There are 10 hidden switches. A switch that is on adds its own fixed numbers to the row, and there is some noise. The rows also spread widely along 14 directions, which tell nothing about the answers.
Known rows, each followed by its switches (1 for on, 0 for off):
[ 19   9   1 -22   5 -11   1 -19   0 -11   3  -9 -16  31  13  13  -1  12
   5  11 -19  11  11  -5 -10   6  10  11   8 -15 -23  -2  14 -15   4  35
  -7  12  -3  12   7]  1 0 0 0 0 0 1 0 0 1
[ 11  -1  -8  -4   4  -9   8  -9  -1   0   5  -1  25 -19 -11   4 -13  -9
 -18  -8   0 -24  -2  -4  -5   0  -8  -8 -14  -6  15  -4 -27   4  -3 -21
  -7   2   8  -6  14]  0 1 0 0 1 0 1 1 1 1
[ 29  -4   1 -38   6 -12  23 -20 -18 -15   8  -6  29  -5  -2  10 -27   3
  11  16  -2  -3  14  11 -20  -4  -9   5   5 -11 -19  11  -8  -7  20 -12
  12  15  -2  -7  -1]  0 1 0 0 0 1 1 1 1 1
[ 12  14  -8  -9 -10  -9   6  -2  -8  15   9  -5 -13  39   9  35  -4  12
   3 -13 -38  -6  -3 -10  -4   5  -5   2  12 -34 -22  -6  16  -3 -25   0
 -22   4   9   5  10]  0 1 0 1 1 0 0 0 0 0
[  3 -10  -3  -4   0  -8  18  10 -26  -6   7  14  21  -8   0   6 -16 -25
   2 -20 -24 -16  -6  -3   6  10 -18 -22  -8 -14   2 -16  -1  -1  -6 -10
   4 -16  24 -22  11]  1 1 1 0 1 1 0 1 0 0
[  2  10 -16 -30   1   0  11 -14 -13   6  22   6  -3  25   4  21   2  36
   3  -1  -1 -25  -6  -1  17  34 -32  -4  15  -8 -19  23  -3  -2   5   4
 -19 -30  18  -9  -6]  1 1 1 1 1 1 1 0 1 0
[ -6  -5 -11  -5   5 -14   0 -13  22  -2   4  -5  22 -12   5  -1 -12  10
 -25   9  12 -12   2 -13  -6  22   1   3  -9   3   0   8 -10   4  17  19
  -9  -4  -2  -3  25]  0 1 1 0 0 1 1 1 1 0
[ -4  10  -9 -17 -10  -4   0   7   0 -12  14 -14 -17   3  -5   0   6   3
  -7   0  21  -7  -5  -2  -2  -4  19  17  -4   8  -5   8   8   1   4 -13
 -29 -22  -7 -19   1]  0 0 0 0 0 1 0 1 1 1
[ 18   9 -16  -8  17  -3   5 -22  -1  14  13  -4  -2  22  -4  10   6   0
  -3 -17  -5 -25 -20  -8 -16  -5  -2   8 -34  -1   9   8 -18   4   7  -9
  -2  15 -22   2  -3]  1 1 0 1 1 0 1 1 0 0
[-13 -13  12 -11  -6 -17   2  -8 -10  19   1  -9  26 -11  34   7 -29  26
 -12  22 -19  18   0  11   0  13   2  -2   7 -16 -10   4  -3   5   7  -2
 -31 -20 -12  16   9]  0 1 1 1 1 1 0 1 1 0
[ -3   0  -4 -16  -1 -12  -6   4  -2 -20   5  -4 -32  11   4  -7   4 -10
   2 -10  14  -1  -3   1   2   3  14 -12   2  -5 -10 -10  14 -17   5  12
 -12 -21  -5  -1  -3]  1 0 1 0 1 1 0 1 1 1
[  5   2   3 -25  -5 -12   5   3 -11 -14  11 -17  -5  10  10  10  -9  -3
   0  -4  -7   3   5   5 -11  -4   6  -1   6 -10 -21 -14  25 -14   6   4
 -22  -3 -21 -15 -10]  1 1 0 0 1 0 0 1 1 1
[ -7  -8  -5  -7  -7 -18   1   4   2  -8   2   7 -13  17   4  21   0   4
  15   7  -7   5   2   2  12  19  -5  -5   7 -21 -24   1  20  -9  10  21
  15 -10   3 -10  18]  0 0 0 0 0 1 1 1 0 0
[ 21   9  -7 -11 -13  -1  13  -8 -11   3   6  -1   3   7  23  12  -9   4
  17 -19  -3  -9   7  -8   3  10 -44 -12  18 -13 -12   7 -10 -16   4   9
  -9  -6  10 -17   1]  1 1 0 0 0 1 1 0 1 0
[  8   0  -6 -18  11  -5  14  -8 -19 -18   7  16  13  -3 -10  25   2  -2
   7  11 -15 -19  -1  -2  17   9 -10  -5  -9 -13   4   6  -5   3   5 -10
  10  -7  20   2  -7]  1 0 0 0 0 1 1 1 0 1
[ 22  11 -11   2 -20   0   9   6  -4 -32  -2  -1  -1 -28  11  12  -4 -20
  14  -8  14   1   3 -27  12  -9 -19  14 -11   1   1  -4 -11 -13   9   8
   2  -6   7 -30  -1]  0 0 0 1 0 1 0 1 1 1
[  5  16   1  -2  -4 -12  -5   8  10  12   8 -14 -31  19 -11  26   6  18
  -8   4 -15  -2 -14  -4   4   1  21  29 -17 -17   2   5  -8  14 -27 -23
 -25  -9   9   1  24]  0 0 1 0 1 1 0 1 1 1
[ -6  13 -10  -4 -17   1  -2  -1   7  -7   0  -8 -13   6  20   9   8   7
  18   4  11  22  -2  -8   8 -19   7  18   8 -22 -16  11  -2  -2   0  -3
 -20 -16  -8  10   3]  0 0 1 0 1 0 1 1 1 1
[ -2  10  -4  -5 -16   2   1  -4  -3 -20  -1 -17   5 -31  23 -17  -6  -6
 -20   5  20  11   7 -17  -2 -12  15  10   5   8   6  -5  -6  -4   4   6
 -47 -26  -1   2  -9]  0 1 0 0 0 0 0 1 1 1
[ 23  -4   9   0  14 -16   5  -7  -4   0   5   5  -1  -2  -5  16 -15   5
 -17  -2 -26 -20  -8  -7  12  42 -24   3 -26  11  11 -17 -22  -7  -1  35
  10  -6  20 -23  18]  0 0 1 1 0 0 1 0 1 0
[ -6   7 -21 -17  -9   7   8 -10  -8   3  19  -5   1  29  23  -9   0   5
  18  -7  11   6 -15  -2 -15 -14  11  24  -6  -3 -26  26   5   7  19  -2
 -21 -20 -22 -13  13]  0 1 1 0 0 1 1 1 1 1
[  9  -7  18 -10   8 -20  -2  -9 -11   7   8 -16   8 -15   6  -8 -22  -1
 -32   2 -18  -4  -5   6 -13  13  13  -2 -25  10  17 -21 -18  -1  -2   2
 -31 -13  -1  -1  10]  0 1 0 0 1 1 1 1 0 1
[ 23   0  18 -10  14 -11   0 -13 -16  14   2  -6 -11  10  14  10 -12  -1
  -2  -7 -29  -4  -7  12  -8   6  -8 -11 -13  -8   9 -14 -19  -8  -8  -6
 -16   2 -11  15 -11]  1 1 1 0 0 0 0 1 1 1
[-18  -3 -10 -20 -14 -17   2  19   2 -17  12  -3   6  -6  -5  34  -1  -1
  13  -5  10  -9   6   7  14   1 -16 -11  12 -24 -21  -6  19  -8   7 -21
  -5 -12 -11 -23  -7]  0 1 1 0 1 1 1 1 1 1
[-12   4 -19   7 -16  -4  -1   1   4 -15  -3  11   7 -14  20  15   8  -8
   8  -2   1   1   6 -22  21  -5  -8 -10   7 -24   0  -2   1  -4   1   7
 -12 -16  13  15   0]  0 1 0 0 0 1 1 0 0 1
[-12  -4  -1 -10 -13 -12   1  -1  -9   0   0  -9  -5   2  18 -18 -14 -15
  -3 -12   4  11   2   5 -13  -9  14 -24  24 -21 -16 -14  10 -13  -6   4
 -25 -20  -3  15   3]  0 1 1 0 0 0 1 1 1 0
[-12  -1   0 -17   1 -18  -5  -3  11  12   8  -9   3  15  16  31  -2  23
   1   5  -4  -5   0   6   1  16 -11  -5   7 -18 -17   4  12  -4  13   2
 -16  -1 -28   8  -7]  0 1 1 0 0 1 1 1 1 0
[ 13   4  -9 -28  15 -13   0 -24   9  -6   8  -6  10  -6  -4  16  -4  23
  -8  14  14 -19   4  -2  -4  10  -6   4 -11   3   1  13 -19  -5  19  -4
  -5   7 -14  14 -15]  0 1 1 1 0 1 1 0 1 1
[  8   0   9 -18  13 -12  -3   0 -12   6  15  -7 -26  22  -5  11   1   9
  -2  -4 -16  -7 -17  16  -2  12   9   7 -28   4   2  -8  -5   1  -1  -8
 -12 -16 -12  -7  -8]  0 1 1 0 1 1 0 1 0 1

New rows. What belongs after each?
[-14   0 -22 -12   0  -7  -8 -17  16   5  14  -3  -8  37  27   3   6  16
  -4  -6  12  -9  -4  -7  -4  23  -8  -3   3   1 -24  15  17  -9  29  39
 -21 -10 -36  -9  13]  1 1 0 0 0 0 1 1 1 1
[ 24  11   0 -18   6   4  15 -19 -16 -10  15 -16  22 -11  10  -9 -16   0
 -17   0  -2 -10  -5 -12 -18   1   0  27 -22  25   7   2 -21   3  15  10
 -29  -7  -4 -22  -1]  0 1 0 0 0 0 1 1 1 1
[-22 -11 -15  -6  -2 -24  -7  -1  14  12   5   5  -7  20   1  15   0   7
  -3  -4   2 -15  -3   8   4  19  -1 -27   8 -26 -14   5  15  -3   5   0
  -2  -8 -11  10  18]  0 1 0 0 0 1 1 1 1 0
[ 27  16 -16   0 -10   6   6 -15 -13  -3  -2   9 -30  23  20   3   7  -9
  29 -15  -6   6  -8 -17   3 -20   1   5  -3 -23  -4  13 -14  -9 -11  -1
  -3  -3  13  22   6]  1 0 0 1 0 1 0 0 1 1
[ -9 -12  -2  -6   2  -9  -1 -17 -18  10   6   5   5  19  35 -22 -13  -7
  -2  -8 -16   7 -12   3  -7   5  13 -16  -5 -10  -8   2   2  -2  11  20
 -21 -22  -6  19  24]  1 0 0 0 1 1 1 1 1 1
[ -1   4  -4 -14   7 -10  -2 -13   1  -1   4  -8 -15  15  -1  -4   1  -1
  -3   6  -1   4  -9   5 -13 -14  34   8 -10 -15  -5   1  -3   3  -4 -10
 -16  -5 -12  27   0]  0 1 1 0 0 0 1 1 1 1
[-20  -8 -11   4  -2 -15   1   3   7   1  -2   9   9 -17  -3   5  -3   1
  -9  13   2  -4  -7  -1  15   6  13  -5 -11 -17   7   5 -11  13  -3 -14
  -3 -23  13  13  17]  0 1 1 0 0 1 1 1 1 0
[  1  -9 -11  -9  -5  -7  17  -8 -15   0   3   4  19  -1   7 -24 -21 -21
  12  -7   2  10  -6   5 -21 -24  20  -4  -5 -20 -12   8 -10   5   5 -18
   6 -11   7   6  26]  0 1 1 0 1 1 1 1 1 0
[ 18   2  -7  10 -15  -6   5  -1  -1   6  -4  -9   7  -1  18  -9 -20 -27
  -1 -24 -12   6   3 -12 -21 -23   4   0  -6 -16   1 -14 -11  -6 -12  -6
 -15  12  -4  -6  30]  0 1 0 0 0 0 0 0 1 1
[ 14  -5  19 -10   5 -19  -1   4 -10  -5   7  -3 -12  -3   5  21 -12   4
  -3  -3 -22  -5  -6   6  14  32 -23  -4 -15   1   2 -20 -12 -13   2  19
  -3 -15   6 -19   4]  0 0 1 0 1 1 1 1 1 1
[ -3   5 -14   3   2   4   9  -7 -18   0  10  15  -6  20  -3  -8   1 -13
  -5  -9 -24 -10 -19 -13   6   5  16   3 -10 -14   0   4  -7  12 -20   2
 -15 -27  36   2  35]  1 0 1 0 0 0 1 1 0 1
[  6   9  -6  10   0 -11  -9 -12  31  -3  -9 -11  11 -14  23  16   0   0
  -9   6  -6  10   6 -29  -9 -10  11  22 -24 -12   9  -7 -15   2   6  16
 -13  21 -17  23  14]  0 1 1 0 0 1 1 0 0 1
[ -3  -4 -10 -10  -1 -13   6  -3  -8  -4   7  -5  15 -12   5  -3  -9 -15
   0  -8   7  -6  -9  -2 -11 -17  12  -5 -18  -7   2  -3  -3   0  13 -16
  -7  -5 -18   3  -7]  0 1 0 1 1 1 1 1 1 0
[  3   0 -17  -9 -11 -12  11   2   3  -2   7  -4  33  -8   2  23 -21  -7
   0 -12  -4 -13   2 -12 -11  -9 -12  -1   0 -24 -13   3  -2   1   1 -25
  -8  13  -7 -16  22]  0 1 1 1 1 1 0 1 1 1
[ -8  -7  -3 -33   0  -6  14  -6 -36  -1  20   1  27   6  11  -9 -20  -5
  -5 -13 -14 -13  -1  12 -11   1   1 -24  15 -12 -14  -4   9  -3   2 -17
 -32 -27   8  -1  -2]  1 1 1 0 1 1 1 0 1 1
[  8  10  -2 -10 -28  -5  10   8  -6  -7  -1 -21   1 -22   3   3 -18  -4
  -4  -5  13   9  12  -7  -7 -14  -5   2  27 -17 -13  -7  -4 -11 -17 -21
 -27 -11  12 -17   6]  0 1 1 1 0 0 0 1 0 0
[-25 -10 -14   0 -21 -18  -7   3  22   3  -2 -10  31 -34  11  -2 -16  -1
 -14  -2  32   1  12   0  -4  -7  -5 -20  16 -20  -3   2 -11  -3   8 -26
 -24 -10 -16   0  25]  0 1 1 0 1 1 1 1 1 1
[  2   0 -10   9  -7  -7  -3  -1  10   0 -10   5 -15   9  19   0   2 -11
  18 -10   2  13  -5 -10   1 -11   6  -6  -2 -26  -3   3  -7  -5  -1   6
   5  -2   0  22  14]  0 0 1 0 1 1 0 1 1 0
[ -6  -3 -13  -7 -19 -17   6   1  14 -12  -6   2  13 -25 -10  25  -9  15
   2  31  14   8  20   0  19   4  -6   0  22 -34 -14  14  -8   1  -4 -22
   3  -9  23   1  25]  0 1 0 0 0 1 1 1 0 1
[ 22  18  -4  -8  -7  -5  -1  -7   4 -15  -2 -12  -8  -6  21  17   2  -2
   0 -13   2  -2   7 -29  -3  -7  -7   2   2  -8   3  -9  -2 -17   0  18
 -20   7  -3  15 -21]  0 0 0 1 1 1 0 0 1 0
[  2   5 -18  15 -20  -7   1   2  22 -15  -3  -1  17 -25  14  20  -7  -2
  -5  -1  10  -2   4 -31  16  10 -25  13  -8  -7  -2   0 -12  -6  11  24
  -3  -1  -1 -28  31]  0 0 0 1 1 0 1 1 1 1
[  7   6 -10 -14 -13   2   7 -18  -1 -10   0  -8  18 -11  36   2  -7   6
  10   4  17  10  13 -10  -2  -8 -23  -1  19  -9 -12  12  -7 -13  23  11
 -21  -5 -19   2 -11]  1 1 0 0 0 0 1 1 1 1
[  3   8 -13   4 -23   4   8  -9  -7  -1  -5   5  19 -14  35  15 -11   1
   3  -4  -3   1   9 -23  16   0 -32 -14  30 -27  -6  10 -10  -8  -5   2
 -29 -10  12   7  11]  1 0 0 1 0 0 0 1 1 1
[  3   3  -8 -15   0  -6   2 -10   4 -19  -3  -8  -1 -12   1  -9  -4  -7
  -2   8  21   6   7  -1 -11 -19  21   0   4 -10  -2   2  -7  -6   4 -11
 -11  -3  -8  20  -9]  0 1 1 0 0 0 0 1 1 1
[  9 -11   4 -11   5  -9  12 -12 -25   6  -1   3  24  -1  20   4 -15 -18
  18 -14 -18   3   1  12 -11 -16 -17 -27   0 -26  -2 -11  -6 -10  10 -14
   6   9 -16  14 -16]  1 1 0 0 1 0 1 1 0 0
[ 20  18 -12 -10  -2  -4  -3 -12   5  -6   7  -3 -15   5  10  27   6  12
  -8 -11  -1 -26   1 -24  10  19 -24  -4  -1  -1   5  -1 -10 -14  -2  14
 -25  -2   4   5 -16]  0 1 0 1 0 1 0 0 1 1
[ 12   1 -10   6   3   2   6  -9   2 -15  -1   5  13  -2  20   1  -4  -8
   9   3  -7  10  -7 -24  -2  -4   5  26 -30   0   1   6 -12   6  18  22
   7   1   0  -7  22]  0 0 1 0 1 1 0 1 0 1
[  9   3  -2 -12  -7  -4   2 -12 -14 -12  -3  -6 -17 -10  21 -20  -9 -15
   5  -1  11  14  -3  -3  -7 -20  19  -8   0 -10  -1  -2 -12 -12  -1  -5
 -21 -19  -4  24 -11]  1 1 1 1 0 1 0 1 1 1
[ -9  10 -24 -12 -14  -8  -5  -2  14 -13  10 -10  -5   2   2   7   7   6
  -3  -3  27  -6   1 -16   0  -8  13   9   2  -8 -12  10   9  -5   7  -1
 -23 -11 -10  -2   9]  0 0 0 1 1 1 1 0 1 1
[ 26   5  -2 -19   9 -10   9  -3  -8 -24   5  -4 -11  -1  -5   5   0 -15
   2 -12   2 -16   7  -9  -7   5  -6  -5 -15   8   3 -16   3 -18  10  16
   9   4   2 -17 -18]  1 1 0 0 0 1 0 0 0 0
[-10  -5  -4 -11 -11  -8   3   0 -11  15   9  -7   9 -12   2 -12 -15  -1
 -11 -11  13 -11  -1  13  -5  -2  -6 -18  11  -9   2   4 -19  -1  -7 -38
 -31 -26   5 -10  18]  1 1 1 0 0 1 1 1 0 1
[  0  -2   2  -6   0 -21 -10   1   3   3   2  -1 -22  29   8  25  -1   0
  -8 -14 -25 -11   3   0   4  24  -9 -28  14 -25 -12 -21  21 -17 -12  19
 -15   3  -3   4  14]  1 0 0 0 1 0 0 1 0 1
[  9   5  -1  -6  -9 -12   1   7  -2   0   5  -8  -2 -20  -2  15  -3 -13
  -5 -30  11 -26   0  -4   4   1 -30 -28   1  -8  14 -16 -16 -15  -7 -24
 -17  -7   2  -9 -16]  0 1 0 0 1 1 1 1 1 0
[  3 -18   3 -17  -8 -31   7   0 -11 -13  -2  -6  14 -19  -3   0 -31 -23
  -1   2  -7   8  11  12 -14 -12  13 -24   2 -29 -14 -23   7 -16   0 -13
   7   8  -5  -3  21]  1 1 0 1 1 1 1 1 0 1
[  2   7 -22 -13 -15   8  22   4 -23 -34  10   5  24 -11  13   1 -11 -27
   5 -21   0  -9  -1 -31   0  -7  -9  -4  11  -9 -17 -10  16  -8   5  15
 -13 -19  18 -22  -7]  0 1 1 1 1 0 0 1 1 0
[ 23   5   7 -30  15 -14  14 -11  -2 -19   8 -17  18 -22 -14  26 -12  15
  -5  22   4  -5   2   2  -7   2  -4  27 -24   6  -1  -2 -14  -2  18  -6
   9  12 -14 -13 -25]  0 1 1 1 1 0 1 1 1 0
[ -4  -1   2 -17  -5 -16  -1   8   2 -28  -7   3  13 -17  10  43   1   5
  16  24  -8  11  22  -4  19  -1  -7  -6  16 -31 -11 -10  17 -12   6  -2
   4   6   0  18 -22]  0 0 1 0 0 1 0 0 0 1
[ -1  -1 -16 -11  -2  -7   3  -8   7 -14   2   3  18 -37  -5  11  -1  13
 -16  14  34 -24   7  -9  20  19 -23  -6  -1  10  15  17 -24  -2  17 -14
  -9 -16   5 -13  -2]  1 0 0 1 0 1 0 1 1 1
[ 11  -1  -1  11  -7   3  11 -10 -27  30   5  12  21  11  34  21 -20   4
   4 -14 -46  -8 -16  -6  10  12 -34  -8  -5 -20   2   5 -23   8 -11  -8
 -24 -12   6   1  17]  0 1 0 1 0 0 0 1 1 1
[-13  -7 -30   4  -1  -8  -5   3   7 -12  -1  23  -6  17   5   9  12 -30
  17 -29   3 -20  -2 -14   6  -2  -6 -37  -2 -28  -4  -9  12 -11   2   3
  16   0  -1  13   6]  0 1 1 0 0 1 0 0 0 1
[  4  -3  -1  -1 -20 -16  -4  -2  -3  -9 -11   2 -22   5  24  10  -7  -5
  23   1  -7  27   8   1  13  -9  -2 -16  18 -38 -20 -11   5 -23  -6  16
   2  -8   1  22   7]  0 0 0 1 1 0 1 0 1 1
[  1  -5  -7 -31 -12  -6  19  -7 -26  -3  12  -5  17  -8   2 -14 -24  10
   5   5  11   4   4  14  -7  -3   0  -6  21 -13 -22  12  -6  -5   2 -20
 -15 -31  18  -9   7]  0 1 1 1 1 1 1 0 1 0
[ 10  -2  11  -9  -3 -11   8  -3 -13   2  13 -16  21   1  14  -1 -26  -3
 -22  -3 -30   2   0  -6 -20   8  11  19 -13   7  -7 -16   5   1   0  18
 -31  -2  -1 -25  30]  0 0 0 0 0 0 1 0 1 1
[  9 -21  18 -21   9 -31   1 -15 -15   8   2  -7   7   8  17  -2 -39  -2
 -16   5 -33   2   3  15 -20  20   8 -25   1 -13 -15 -20   6 -15   3  16
 -12   4 -13  12  20]  1 1 1 1 0 1 0 1 1 1
[  2  -5  13 -29   7 -26  -4  -4  -2 -15   0 -10   0   5   4  26  -8   3
   6  16 -16  10  16  10  -7  -1  13  -7  10 -26 -19 -18  22 -16   4   4
  -2  14 -13  24 -13]  0 0 1 0 0 1 1 0 0 1
[-17   3 -17   5 -20  12   4   8 -19  -3   5  12   6  -3  23   3   6  -1
  16  -8   2   8 -10  -8  25 -10 -10   1   3 -14  -4   7  -5   5  -2 -13
 -22 -40   8  -5   0]  0 0 1 1 1 0 0 0 0 1
[ 14  11  -5 -12   3   1   0 -10   0 -22   6  -5 -31  12  14  -2   6   8
   0   4   6   6  -5 -12   8  17   2  15 -10  10  -8  -3  -5 -10  11  40
 -12 -25   2  -5 -10]  0 1 1 0 1 0 0 1 1 1
[  0  10  -1 -10  -9 -15   0   8   9 -14  -1 -12  -4 -29 -17  21   1  -4
 -13   4   9  -9   9  -9   7  -5   6  -5   8 -22   9 -13  -8  -3 -20 -27
 -18  -6  20  10 -11]  0 1 1 0 0 1 1 1 0 0
[ 17   5  -7  -4   1 -15   6   0   6 -26   3   1  10 -25 -15  25  -9  -8
 -23   2  -4 -28   4 -26  11  22 -10   1 -13   2  11 -10  -8  -5  -2  10
  -3   4  22 -17  13]  0 0 0 1 0 1 0 1 1 1
[ 11  11  -3   0 -12  -6   6 -10  -5   6  -1  -4 -20  13  20   4  -7   3
  10   4 -19  20  -8 -14  -2  -8  12  18  -2 -27 -13   4  -8   0 -15   7
 -14 -11  14  14  21]  1 1 1 1 0 1 1 1 0 0
[ -5 -10   7  -7  -3 -11   5  -3 -19   2   8   0  22 -10  20  10 -22  11
 -10  11 -28   8  -3   3  11  19 -10   2  -9  -7  -6 -14  -7  -1   4  14
 -17 -26   4 -10   9]  0 1 1 1 1 0 1 0 0 1
[  9   3  11 -25  -4  -4   4  -5 -21   8  15 -13 -12  16  24   4 -13  27
   2   5 -10   9  -5  12  -1  17  -8  10   5   3 -16   7  -5  -3   5   5
 -35 -32  -4 -12  -4]  0 1 1 0 1 1 0 1 1 1
[  2  -2  -4  -2  12 -11   3  -8   4 -23  -1   2  21 -11  12   4  -5 -20
  -2   9 -14   8  -3 -20 -10 -16  32  21 -35  -6   5 -10   1   5  15  18
   5  11 -10  17   8]  0 0 1 0 0 1 1 0 1 1
[ -1   9 -33  -7  -8   2   4 -13   2  -9  11   8  10  21  20   5   6 -11
   5 -30   3 -21   2 -29  -5   1 -15 -19  10 -18 -13   4  10 -11   7  17
 -16  -2   4   1  13]  1 1 0 0 1 1 1 0 0 1
[  5 -22  16 -11  15 -22   4  -6  -6  10   4  -7  27  -5  10  -1 -31  12
 -17  15 -25   8   1  21 -13  18   4   8 -28   5   0 -11 -10   2  16   8
   0   1 -21 -19  26]  1 1 1 0 1 0 0 0 1 1
[  8  -2  11  -7 -10 -22  -8   9   5 -17  -2 -16 -25  -2  12   5  -9  -5
  -3   3  -1  16   4  -1  -2   6  15   6  -6  -3 -10 -20  12 -17   3  23
 -13  -8 -11 -12  10]  0 0 0 0 1 1 0 1 1 1
[ 11  12  -3 -19  -8  -4   8   5 -18 -13   8   2  -9   4   1  34   7  -2
  22  -8  -8 -11   3  -2  15  -8 -17  -5   9 -24  -6  -2   3  -9  -8 -21
  -9  -7  12   3 -23]  0 0 0 0 0 1 1 0 1 1
[  6  -4  -4 -20   3  -9   5  -8 -14  27  20  -7  -8  30   6  -5  -8   9
   6 -24   3 -19 -15  23 -15  10 -18 -13  -7   1  -8  11  -9  -4  11 -18
 -13 -14 -21 -22   6]  1 1 0 0 1 1 1 1 1 0
[  0 -12  17 -11  -4 -16   2 -13  -8  20  -3  -9   9   2  29  -6 -26  19
   4  19 -11  27   2  18  -9   8   2   3  10 -15 -14  11 -12  -1   8   5
 -12 -14  -7  13  21]  0 0 1 0 0 1 1 1 1 0
[  2   6   2  -4   6 -23  -7   4  21   9   6 -17 -17  16 -15  28   5  10
 -13   0  -7  -9  -9   2  -7   5  15  17 -22 -12   0  -6   5   2  -5  -5
  -4  14 -20  -6  14]  0 0 0 0 1 0 1 1 1 0
[ 22  -3   4  -7   3 -13  14   0   0 -11   2  -1  24 -25  -1  30 -19   7
   1  10 -11  -7   6  -4  10  15 -31  12 -19  -4   5  -2 -23  -1   9  -6
  12   7   5 -31  11]  1 1 1 0 1 1 0 1 1 1
[ -6  13  -9  -8 -14  -9  -4   0  16  -7   4  -8  -1 -17   8  24   3  26
 -15  13   8  -3  10 -17  22  17 -10   6  14 -14  -2   3 -10  -1  -8   2
 -35 -23  20   8   4]  0 1 1 0 1 1 1 0 1 1
[  5  17 -16 -12 -17 -10   2   0  22 -12   2 -10 -26  20   4  25   3  19
   5   5   6   5   9 -20   5  12   0  11  26 -29 -30  11  16  -8  -8  18
 -12  -6  16  -1  17]  0 1 1 0 1 1 0 1 1 0
[ 25   2  12 -31   7 -18  13 -14 -20 -15   8  -5   3  -5  -3  25 -23  13
  -6  19 -29  -4   2   0   3  18  -5   2   0 -15 -12  -9  -8  -7  -5   8
  -8  -7  23   6  -6]  0 1 1 1 1 1 1 1 1 1
[ -3   3 -13 -12  -5   2   9  -8 -10 -16   1  14   3  -2   1  10   3   2
  17  10   5   0   2  -2  19  -1  -8  -7  17 -25 -11  15  -9   0  -1  -9
   0 -22  22  16  -1]  0 0 1 0 0 0 1 1 1 1
[  7   6  -2 -13   7  -2   4   0 -14   6   8   8   4  13   6  39   6   5
  14  -9 -22 -21  -5  -2  12   6 -26 -11   1 -23   2   4  -4   1  -6 -26
 -11   2   1   8 -14]  1 0 1 0 0 1 0 1 0 1
[  0  17 -15 -13  -5  15   2 -15  -8   9  11  -4  -7  36  36  -1  14  14
  24 -17   5   8 -11  -9  -6 -15  -4  14   8 -10 -19  21   0  -1  12   9
 -27 -17 -16  16 -14]  0 0 1 0 1 0 1 0 1 0
[ 20   9   0   0 -19   0   7   0 -16   3   3  -4 -16  -3  18   9  -8   3
  15  -9   0   3  -7  -2  12   0 -23   6   1  -6  -2   8 -22  -8  -6 -11
 -17 -20   8 -16   6]  0 0 0 1 0 1 0 1 1 1
[ -3   2 -22   2 -17  -9   0  -7   8 -11  -8  12  -5 -11  18  14   3  -1
  22   6  15   8   7 -11  21  -9 -13 -11   7 -31  -7  11  -8 -11   7  -2
   7  -9   1  15   5]  1 1 0 1 0 1 1 0 1 1
[  5  11  -2   4  -6  -8   0   3  -4  18   3  -1 -14   5  -8  26   5   8
  -3   0 -22  -7  -6   4  13  -3  -3   6  -9 -25  11  -2 -19   8 -30 -35
 -20 -10  16   4  13]  1 1 0 0 0 0 1 0 0 1
